The rows come from 4 hidden closed curves, with some noise, and rows from the same curve form a group. Each curve winds through 8 dimensions. The rows are also pushed far along 5 directions, which tell nothing about the answers.
Known rows, each followed by its group:
-3.6, 12.5, 4.9, 4.1, 13.1, 12.2, 13.1, -8.6, 11.1, -13.5, 0.1, -13.7, -6.8, 2.7, 4.8, 13.0, 8.5 | K591
-1.8, 11.4, -4.3, 0.8, 4.7, 5.3, 13.0, -6.7, 9.2, -23.3, -0.2, 5.0, 4.2, -19.1, 15.8, 0.8, 2.3 | K591
-0.8, -14.4, 5.4, 19.8, -7.2, -2.1, -40.8, -10.2, -16.9, -1.2, 0.2, 15.5, -7.2, 2.0, -5.5, -28.6, -2.0 | K591
22.1, 10.8, 7.9, -10.0, -17.4, 13.8, 9.8, 3.3, -16.1, 10.4, -7.2, -28.0, -5.4, -17.0, -12.7, 9.1, -9.1 | K443
3.2, -2.3, -7.5, 17.5, -2.6, 1.6, -3.1, -0.6, 18.9, -0.8, -11.1, -4.8, -9.7, -22.3, 14.9, 0.6, 0.5 | K443
1.5, -6.1, 7.0, 11.1, -11.4, 1.8, -19.5, -12.0, -11.1, 2.7, -1.2, 1.3, -12.9, 0.7, 5.7, -11.0, 2.2 | K433
0.2, -7.4, 10.6, 0.5, 1.4, -8.6, -11.1, -3.9, -10.8, 9.1, 3.7, 9.6, 15.8, 5.5, 0.0, 4.2, -5.1 | K665
5.5, 11.3, 7.2, -17.6, 8.3, -4.7, 22.6, -0.2, 8.2, -1.6, 4.5, -0.5, 13.4, 17.7, -6.2, 10.2, 13.3 | K591
22.8, -27.9, 20.3, 9.0, -9.0, -16.1, -9.4, 2.6, -18.3, 17.4, 2.0, 34.9, 13.5, 1.0, 2.8, -6.6, -6.5 | K443
-4.4, -13.7, -2.1, 16.6, 17.8, -0.2, 7.6, -11.1, -1.0, -2.3, 14.5, 17.2, 10.1, -0.4, 18.5, -5.0, -2.1 | K591
13.2, -3.2, 15.5, 3.1, 10.6, 4.3, 3.9, -11.3, -31.2, -2.6, 16.9, 9.1, 23.9, -11.4, 5.5, -8.0, -16.4 | K433
9.7, -14.6, -5.2, 37.7, -10.5, 4.7, -18.8, -1.5, -1.7, -15.5, -6.0, 27.3, -24.0, -31.8, 21.3, 3.6, -8.5 | K443
8.3, 9.1, 15.3, -3.4, -1.2, -5.3, 11.3, 5.4, 16.9, -9.6, -26.9, 12.9, 8.9, -23.0, 8.3, 8.1, -8.9 | K665
19.1, 6.7, 14.4, 15.1, -12.8, 15.0, -5.0, -9.3, -18.5, -10.0, -10.5, 5.2, -5.3, -30.0, -4.8, 14.7, -12.0 | K591
-8.9, 1.1, 2.2, 4.2, 6.2, -1.5, 16.1, 3.2, 12.1, -16.2, -13.8, 7.4, 5.7, -26.8, 24.3, 5.4, -9.5 | K591
-24.4, -2.6, 4.1, 4.4, 23.9, -3.1, -3.6, -5.9, 14.7, -1.7, 9.7, 4.2, 1.4, 24.5, 12.8, -19.2, 9.7 | K433
0.2, 6.3, 3.1, -5.2, -10.5, 11.3, -7.6, 1.6, -18.3, -3.5, -0.5, -7.2, -8.8, 0.0, -17.0, 3.4, -6.1 | K443
-7.6, 0.5, 3.5, -17.9, -11.5, -11.3, 3.9, -5.9, -13.5, 13.7, 7.1, 9.9, 7.1, 28.4, -7.3, -9.2, 11.8 | K665
17.0, -8.5, 12.6, 5.8, -21.7, 3.5, -12.6, 2.0, -22.7, 13.1, -2.8, -5.0, -3.9, -11.9, -7.7, -5.6, -6.1 | K443
-11.6, -1.1, -5.0, 33.7, 9.6, 13.0, -10.6, -15.4, 1.4, -5.3, 9.9, 4.5, -14.5, -17.6, 29.9, -7.5, -6.3 | K443
14.9, -11.7, 16.8, 4.2, -3.7, 2.8, -30.3, -14.7, -47.8, 14.1, 15.7, 5.4, 7.1, 9.3, -15.0, -13.6, -16.0 | K665
5.0, -5.3, 1.7, 6.5, -1.7, 5.5, 4.3, 2.9, -2.0, -10.3, 1.4, 2.2, -10.3, -3.6, 8.1, -1.5, -3.8 | K665
-1.9, -30.6, -1.6, 2.5, -22.0, -27.7, -27.1, 18.3, -1.4, 8.4, -14.2, 32.8, 0.5, 1.7, -4.5, -11.4, 2.3 | K591
-8.1, 4.8, -11.0, 21.3, 0.5, 10.2, -17.9, -1.8, 24.9, -12.4, -6.7, -7.2, -22.8, -3.5, 10.4, 5.7, -0.6 | K665
9.0, -6.5, 12.8, -14.8, 0.8, -13.2, 10.0, 7.6, -0.4, 20.2, 7.0, 11.2, 35.7, 21.9, -14.4, -8.4, -3.6 | K433
19.7, -5.2, 3.0, -16.4, -38.2, 6.8, -18.1, 0.2, -54.9, 23.1, -10.3, 3.5, -5.2, -10.2, -40.6, 0.8, -25.8 | K433
-4.6, -1.4, 9.8, -4.5, 20.0, 1.7, 10.0, -1.7, -9.0, 1.3, 22.9, -8.5, 27.8, 10.3, 2.1, 1.2, 1.0 | K443
5.8, -21.0, 4.8, 7.4, -22.1, -15.4, -20.7, 9.4, -8.4, -6.6, -13.9, 38.8, -7.5, 0.4, -5.1, -8.5, -1.3 | K443
-11.6, 20.4, -4.5, -10.1, -15.4, 10.9, 7.1, 5.9, 2.4, -2.9, -11.3, -33.0, -8.7, -15.6, -5.4, 15.4, 4.7 | K443
3.2, 10.6, -1.5, 7.2, 18.7, 13.1, 19.6, -2.4, -5.0, -20.8, 5.7, -5.3, 11.8, -36.8, 15.9, 13.8, -15.9 | K433
9.2, 11.2, -10.1, -4.7, -7.4, 4.2, 21.6, 2.1, 17.7, 5.9, -11.1, -9.2, -11.5, -10.7, 5.3, 11.5, -0.7 | K443
6.3, -13.1, 8.8, 7.5, -0.4, -1.3, -32.8, -6.0, -23.3, 5.7, 11.2, -5.8, 3.2, 9.1, -7.9, -6.6, -6.1 | K665
-6.2, -4.8, -9.0, 21.5, 30.0, 6.7, -11.6, -14.7, 7.8, -18.2, 19.3, -11.3, -6.7, 3.8, 18.0, -6.9, 6.9 | K443
-1.3, -8.0, -0.5, 29.5, -4.2, -0.4, -18.0, 1.7, 23.1, -4.5, -6.4, 11.3, -16.5, -7.1, 13.7, 0.4, 9.0 | K433
4.5, 8.0, 3.6, -10.1, -5.1, -3.4, -1.3, 8.5, 4.0, -16.0, -25.6, -3.1, 2.8, -29.1, 4.0, 14.7, -16.1 | K591
-11.0, 15.0, -4.2, -22.1, 16.7, 6.9, 20.5, 3.7, 22.9, -5.9, -1.8, -39.1, -3.3, 14.1, 2.2, -1.1, 7.2 | K433
-3.7, 0.5, 7.9, -22.7, 14.2, 0.8, 18.2, 0.2, -1.2, 12.1, 10.8, -21.9, 16.2, 24.4, -3.0, -10.3, -0.8 | K433
-6.3, -4.5, -4.2, 7.0, -16.2, -5.3, 4.4, 13.4, 23.0, -3.2, -22.4, 9.8, -5.4, -20.9, 6.3, 6.8, 3.3 | K665
5.1, -8.9, -1.4, 3.1, -11.8, -0.3, -11.0, 4.4, -13.3, 6.7, 16.5, -3.1, 4.9, 9.8, -13.8, -5.4, 10.6 | K433
18.6, 8.3, 8.9, 8.9, 5.7, 8.0, 18.9, -1.1, 12.5, 0.4, 4.1, 2.4, 14.2, -15.1, 12.0, 13.7, -9.8 | K665
-19.7, 0.4, 10.0, -7.0, 3.1, -2.0, 3.7, 1.2, -1.3, 6.9, 3.8, -5.5, 12.9, 10.3, 3.3, -4.0, 3.2 | K665
-13.0, -1.6, -17.0, 1.8, 5.1, -8.8, -18.9, 0.1, 26.3, -13.5, -11.0, 6.6, -15.8, 10.3, 0.4, -6.7, 11.4 | K591
7.7, -2.3, 8.0, 28.2, 24.8, 17.3, 9.6, -12.5, -8.0, -4.7, 20.1, -6.1, 17.7, -32.9, 29.9, 8.3, -20.7 | K433
-3.1, -24.6, 10.7, 14.1, -3.7, -8.0, -25.3, 11.5, -0.2, -2.7, -9.6, 15.8, -1.1, -3.6, 2.3, -4.3, -8.0 | K665
-9.2, -24.4, 5.4, 34.1, -2.5, 2.7, -63.2, -15.5, -27.9, 9.6, 34.1, 1.6, -11.1, 32.7, -8.7, -43.7, 16.0 | K433
10.1, -0.1, -5.9, -0.3, -4.5, 14.0, 15.9, -1.2, -9.7, 6.3, 7.8, -2.8, -4.3, -1.3, -5.5, 1.7, -11.6 | K665
1.0, 3.9, -7.0, 17.8, 33.2, 20.1, 25.2, -17.9, -5.0, -11.8, 29.3, -7.0, 9.1, -17.3, 28.0, -2.6, -11.8 | K591
3.0, -2.5, 1.4, 8.8, -10.7, 9.4, -7.4, -11.0, -31.4, 14.9, 18.3, 4.4, -3.2, 7.4, -13.4, -15.9, 1.6 | K591
15.4, 12.2, 14.8, -11.4, -7.7, -5.1, -0.8, 9.9, 7.5, -5.9, -17.7, -6.0, 8.1, -7.1, -10.0, 11.9, -0.9 | K433
-15.8, -15.8, -0.1, 17.8, -5.5, -8.7, -3.2, 0.8, 8.9, -1.7, -6.4, 35.5, -6.2, -6.2, 17.5, -7.6, 4.9 | K665
-15.5, -5.9, 8.1, 16.2, -3.4, 3.3, -23.1, -11.5, -3.2, -6.3, -5.6, 12.1, -13.8, 10.3, -0.6, -15.5, 4.9 | K591
12.2, -2.9, 10.7, 5.5, 10.0, -5.7, 1.6, 7.4, 13.5, -1.2, 6.1, 5.2, 19.0, 3.8, 0.7, 0.9, 2.1 | K433
8.1, -11.6, 4.0, 34.7, 18.4, 11.1, -2.0, -15.4, -8.0, 9.6, 27.0, 17.7, 9.7, -4.6, 16.9, -5.1, -11.4 | K433
8.2, -7.2, -3.6, 27.0, 12.3, 13.4, 5.7, -12.7, -8.0, -8.3, 9.0, 9.4, 0.4, -26.6, 18.3, 6.2, -15.0 | K591
-4.9, 8.3, 8.7, 4.7, 2.4, -1.7, -2.3, -6.2, 8.2, -12.3, -11.1, 11.6, -6.0, -5.9, 13.2, 2.9, -0.7 | K665
16.4, 3.7, 3.0, 4.5, -8.3, 3.9, 9.4, 4.1, 8.2, -1.5, -14.6, -0.5, -5.2, -22.6, 7.4, 1.4, -9.0 | K443
3.7, 6.0, -3.9, 12.8, 5.3, 6.9, -10.2, -8.8, -2.7, -6.9, 13.4, -15.5, -16.3, 2.3, 15.4, 3.6, 3.9 | K443
-21.5, 2.8, -2.3, 0.4, 28.1, -2.4, 6.4, -8.7, 16.8, -3.3, 18.2, -5.8, 9.0, 25.5, 18.4, 4.7, 8.7 | K665
-4.5, 30.5, 4.3, -15.7, -4.1, 14.8, 16.8, -7.2, -3.2, -9.0, -16.0, -15.3, -4.6, -11.9, -7.3, 11.3, -7.4 | K591
-7.2, 1.6, 7.9, -4.4, -17.8, -8.6, 2.1, 13.0, 15.9, -3.8, -20.7, -6.4, -5.2, -9.4, 7.4, 0.4, 13.2 | K443

New rows. What belongs after each?
-23.3, -3.7, 7.1, -2.5, 12.1, -13.7, 2.6, 10.5, 21.9, -3.8, 1.8, 14.3, 8.8, 23.9, 5.1, -16.7, 16.5 | K433
-27.8, 13.6, -16.0, -5.1, 12.4, 14.1, -3.3, -19.1, 6.0, 8.5, 8.8, -27.0, -22.1, 26.9, -3.3, -16.0, 11.5 | K443
14.9, 14.4, 12.2, -6.6, 10.8, 5.9, 10.7, -3.8, -10.1, -2.5, 6.2, -8.9, 18.0, -9.3, -2.9, 17.4, -9.6 | K433
24.9, -2.3, 4.5, -12.6, -13.4, -9.7, 5.0, 3.5, -7.9, 22.1, -7.3, 2.4, 17.6, -4.3, -13.9, 7.0, -12.1 | K443
26.5, -5.2, 9.7, 23.0, 8.7, 15.9, -0.6, -10.4, -14.4, 10.0, 24.9, -0.9, 16.6, -11.5, 6.1, 2.3, -17.7 | K665
24.2, 16.8, 5.8, -24.2, -0.8, 8.9, 29.1, 1.4, -8.5, 10.8, -1.0, -21.2, 4.8, -0.9, -13.6, 19.3, -9.5 | K443
8.0, 5.9, 14.1, 3.8, -23.0, 1.5, -19.2, 10.9, -13.0, -1.7, -21.6, 3.7, -2.1, -26.7, -13.8, 12.1, -11.1 | K433
-4.7, -6.6, 12.2, -9.2, 22.9, -20.1, 5.5, -1.9, 7.7, -6.7, 6.9, 20.9, 30.6, 13.1, 15.9, -17.2, 0.9 | K591
-4.2, -3.3, 9.5, 1.5, 10.5, -3.2, 1.0, -0.3, -7.0, -15.2, 7.7, -0.2, 10.3, -5.3, 13.1, -5.4, 4.1 | K433
-3.8, -24.4, -3.6, -0.6, -3.0, -26.3, -9.7, 10.3, 4.6, 6.3, 10.7, 24.0, 14.2, 18.6, 3.2, -12.2, 18.8 | K591
-5.7, 15.8, -1.0, -8.0, 1.9, 7.7, 13.3, -4.8, 2.7, 4.7, 5.4, -11.8, -1.8, 9.6, 4.8, -5.1, -2.8 | K443
-2.5, -11.4, -6.9, 17.6, 17.2, 8.0, -13.6, -13.1, -13.6, 6.9, 26.9, -4.9, 2.1, 6.3, 0.5, 2.4, 1.9 | K443
-32.2, -10.4, -8.5, 1.9, 5.2, -5.9, -25.5, -6.2, -11.9, 21.0, 21.9, -4.9, -10.8, 44.4, -9.1, -31.1, 18.2 | K591
-1.6, 3.6, 0.7, 8.6, -8.2, 0.6, -25.5, -1.4, 5.3, 6.2, -15.3, -10.1, -4.5, -14.6, -5.4, 3.9, -4.2 | K443
22.4, -2.8, 10.4, 5.9, 29.7, 11.6, 16.3, -10.4, -16.1, 6.5, 38.8, -1.5, 21.8, 15.0, 7.7, -10.2, -15.3 | K443
-7.9, -11.0, 17.1, 15.0, 11.3, -3.8, -2.0, -5.3, -7.1, -3.8, 5.5, 24.2, 14.4, -4.6, 23.7, 0.0, -12.3 | K665
-17.1, 1.9, -3.7, -1.3, -18.2, -6.0, -19.5, 6.6, -4.9, 8.5, -14.4, -1.4, -16.8, 2.8, -10.3, -9.0, 4.9 | K591
14.1, -9.3, 17.3, 13.8, 19.3, 3.3, 10.3, -10.4, -8.5, -1.3, 14.0, 11.9, 16.1, 2.7, 9.0, -4.9, -6.2 | K591
-14.4, 18.0, -6.6, -1.6, 9.0, 7.0, 26.5, -5.1, 23.5, -3.8, -9.9, -7.4, -2.8, -14.3, 19.3, 9.3, -1.1 | K443
8.7, 16.6, -10.9, -18.7, -1.6, -0.9, 6.1, 1.5, -2.2, 9.1, 0.0, -21.9, 3.8, 2.7, -19.1, 8.8, 2.5 | K591
-9.5, 2.9, -2.9, 6.5, 2.4, -3.1, 3.4, -4.9, 17.5, -25.8, -6.0, 15.8, 1.7, -12.5, 19.2, -3.0, 10.0 | K591
2.2, -4.5, 9.6, -3.7, -1.1, -9.5, -6.8, -3.3, -6.3, -4.8, -3.4, 20.5, -2.3, 13.5, 3.1, 0.3, -2.3 | K665
12.7, -21.5, 1.8, 24.8, -0.6, -1.3, -21.9, 5.7, -4.3, -7.1, 8.1, 7.9, 1.9, -13.8, 1.9, 3.1, 0.1 | K443
-6.5, -0.5, -1.0, -21.6, 11.5, -6.8, 39.5, 1.1, 14.2, 2.4, 0.6, -7.5, 8.6, 13.1, 5.8, 1.5, 16.5 | K443
25.5, -10.7, 1.9, 17.5, -6.0, 1.2, -0.6, -2.3, -11.5, 17.1, 8.3, 10.0, 11.3, -21.3, 7.3, 8.8, -15.6 | K443
2.4, 12.1, -11.5, 1.0, 0.2, 2.4, -0.7, 1.5, 16.0, -15.0, -6.8, 1.4, -9.7, -2.8, -6.8, 3.0, 7.0 | K433
-0.6, 1.0, 6.9, -14.5, -27.5, -3.8, -18.0, 1.1, -19.7, 18.8, -1.4, 4.5, -5.1, 27.6, -26.6, -4.4, 3.9 | K665
19.8, 30.1, -9.8, -41.9, 2.7, 17.3, 27.7, 1.9, -2.0, 12.3, -1.4, -38.6, 5.4, 16.8, -42.3, 14.2, -13.1 | K443
1.8, -11.5, -4.6, 14.1, 1.6, -1.5, -4.2, -7.9, -6.7, -3.1, 8.4, 23.3, 5.2, -7.3, 9.0, -16.5, -3.7 | K591
5.3, -13.0, -0.8, 19.0, -16.9, 3.1, -24.4, -4.5, -28.3, -0.3, 2.1, 4.1, -11.7, -21.1, 2.0, 5.3, -5.0 | K665
19.0, -18.9, 16.4, 7.9, 13.3, 0.5, 20.2, -1.5, -6.8, -8.0, 10.0, 20.0, 22.4, -8.7, 14.2, 10.0, -12.6 | K591
-4.2, -6.5, -1.1, 8.9, -10.6, 3.3, -14.3, -3.7, 2.2, -16.3, -8.3, 7.4, -10.3, -4.8, 0.5, -1.0, 4.2 | K591
20.5, -6.4, 18.8, 15.3, -6.0, 6.5, 23.8, -0.6, -23.5, -1.8, 4.5, 17.2, 17.0, -37.1, 15.4, 17.6, -14.7 | K591
27.9, -5.3, 9.9, 6.8, -11.4, -2.3, -6.5, 15.6, -3.8, 0.3, -12.9, 13.3, 16.5, -27.6, -13.3, 15.0, -18.3 | K433
4.9, 7.6, -18.0, -21.8, -18.1, 7.5, -6.4, 2.6, -26.6, 18.6, 14.6, -29.4, -4.5, 12.3, -34.0, 1.1, 3.1 | K591
-11.5, -2.3, -13.7, -9.0, 10.6, -6.9, 11.3, 11.4, 23.1, -5.9, -0.8, -12.2, -4.4, 10.0, 6.1, 4.5, 10.7 | K591
-16.1, -1.3, -21.8, -5.3, -5.8, -7.0, -13.7, 5.8, 8.9, 0.7, 8.2, -15.0, -11.2, 15.6, -6.8, -4.3, 22.9 | K591
1.9, 4.4, 15.5, -15.8, -12.2, -7.5, 19.9, 14.8, 11.1, -12.1, -33.7, 15.7, 5.5, -19.7, -0.7, 8.7, -5.2 | K443
-13.9, 31.6, -23.9, -1.7, 8.9, 33.6, 6.2, -14.4, -9.4, -16.8, 14.7, -44.5, -21.0, -18.2, 2.9, 7.3, -4.2 | K591
20.5, 7.4, 1.2, -16.8, 4.2, -3.2, 26.6, 3.1, 4.7, 1.5, -5.4, 13.3, 12.6, 0.0, -4.9, 16.1, -14.0 | K443
5.4, -4.5, -8.9, -4.7, -24.4, -2.5, -20.9, 4.5, -4.2, 11.5, -28.0, 10.6, -12.1, -9.2, -27.0, -2.4, -13.9 | K665
-18.2, -12.7, -3.0, -14.6, -9.8, -11.8, -2.3, 7.2, -1.4, 16.8, 0.9, 14.6, -6.2, 41.0, -17.8, -8.5, 13.6 | K591
8.2, 5.0, 12.3, -23.7, 5.5, -4.6, 30.7, 4.7, -13.1, -6.5, -7.6, -5.0, 16.1, -13.4, 2.5, 13.3, -7.8 | K665
10.5, 11.5, 1.8, -4.0, 6.9, -0.3, 10.0, 4.9, 10.3, -10.9, 6.1, -14.3, 1.4, 2.6, 11.0, 14.6, 3.8 | K443
-0.4, -7.6, 1.8, 6.4, 7.3, 2.3, 4.2, -9.8, -14.4, 3.7, 12.4, 7.0, 13.3, -2.1, 5.6, -5.2, -6.6 | K591
3.0, 10.2, -3.4, -14.7, 0.7, 3.9, 27.7, 1.8, 5.2, 5.5, 5.0, -4.9, -1.4, 16.6, -11.8, 8.5, 10.1 | K591
-1.9, 3.0, 3.1, -4.6, 7.2, 10.5, 19.3, -1.6, 6.3, -11.9, 5.9, -11.8, -0.1, 7.4, 2.7, 0.5, 5.7 | K591
16.0, -3.9, 6.9, 14.6, 13.3, 9.8, -4.4, -17.1, -16.6, 9.0, 30.3, -6.0, 13.9, 6.7, 5.4, -16.1, -3.6 | K665
-0.2, -1.3, 15.0, -6.2, 16.7, 2.4, 22.0, 0.1, 0.8, 3.2, 5.7, -10.7, 19.8, -3.4, 15.6, 0.2, -9.5 | K433
-12.5, 15.9, -18.4, -3.7, 11.9, 17.1, -6.5, -9.2, 5.9, -4.4, -1.2, -24.6, -24.7, 9.9, -10.4, -1.6, -4.7 | K591
-17.8, -0.4, -1.9, -12.8, 28.9, -12.9, 18.3, 5.3, 22.5, -19.9, 3.4, -1.3, 16.9, 6.1, 19.6, 2.7, 11.3 | K433
10.6, -1.5, 1.3, -2.2, -10.9, 2.5, 5.4, 8.6, -16.2, -0.2, -11.9, 5.4, 4.9, -33.1, 1.9, 5.7, -25.7 | K591
7.6, 12.6, 0.5, -29.6, -4.3, 6.5, 6.3, 5.3, -3.4, 16.7, -6.4, -26.9, 5.9, 16.9, -35.6, -3.2, -7.5 | K665
-4.5, -2.1, -1.8, -12.5, 18.0, -1.6, 10.1, 3.2, 16.5, -4.2, 8.1, -19.1, 1.9, 21.3, 4.4, -10.0, 9.8 | K433
20.1, -9.4, 9.6, -10.2, -1.4, -10.5, 12.9, -1.8, -22.6, 16.5, 7.0, 19.5, 31.7, -2.3, -8.8, 4.7, -13.0 | K591
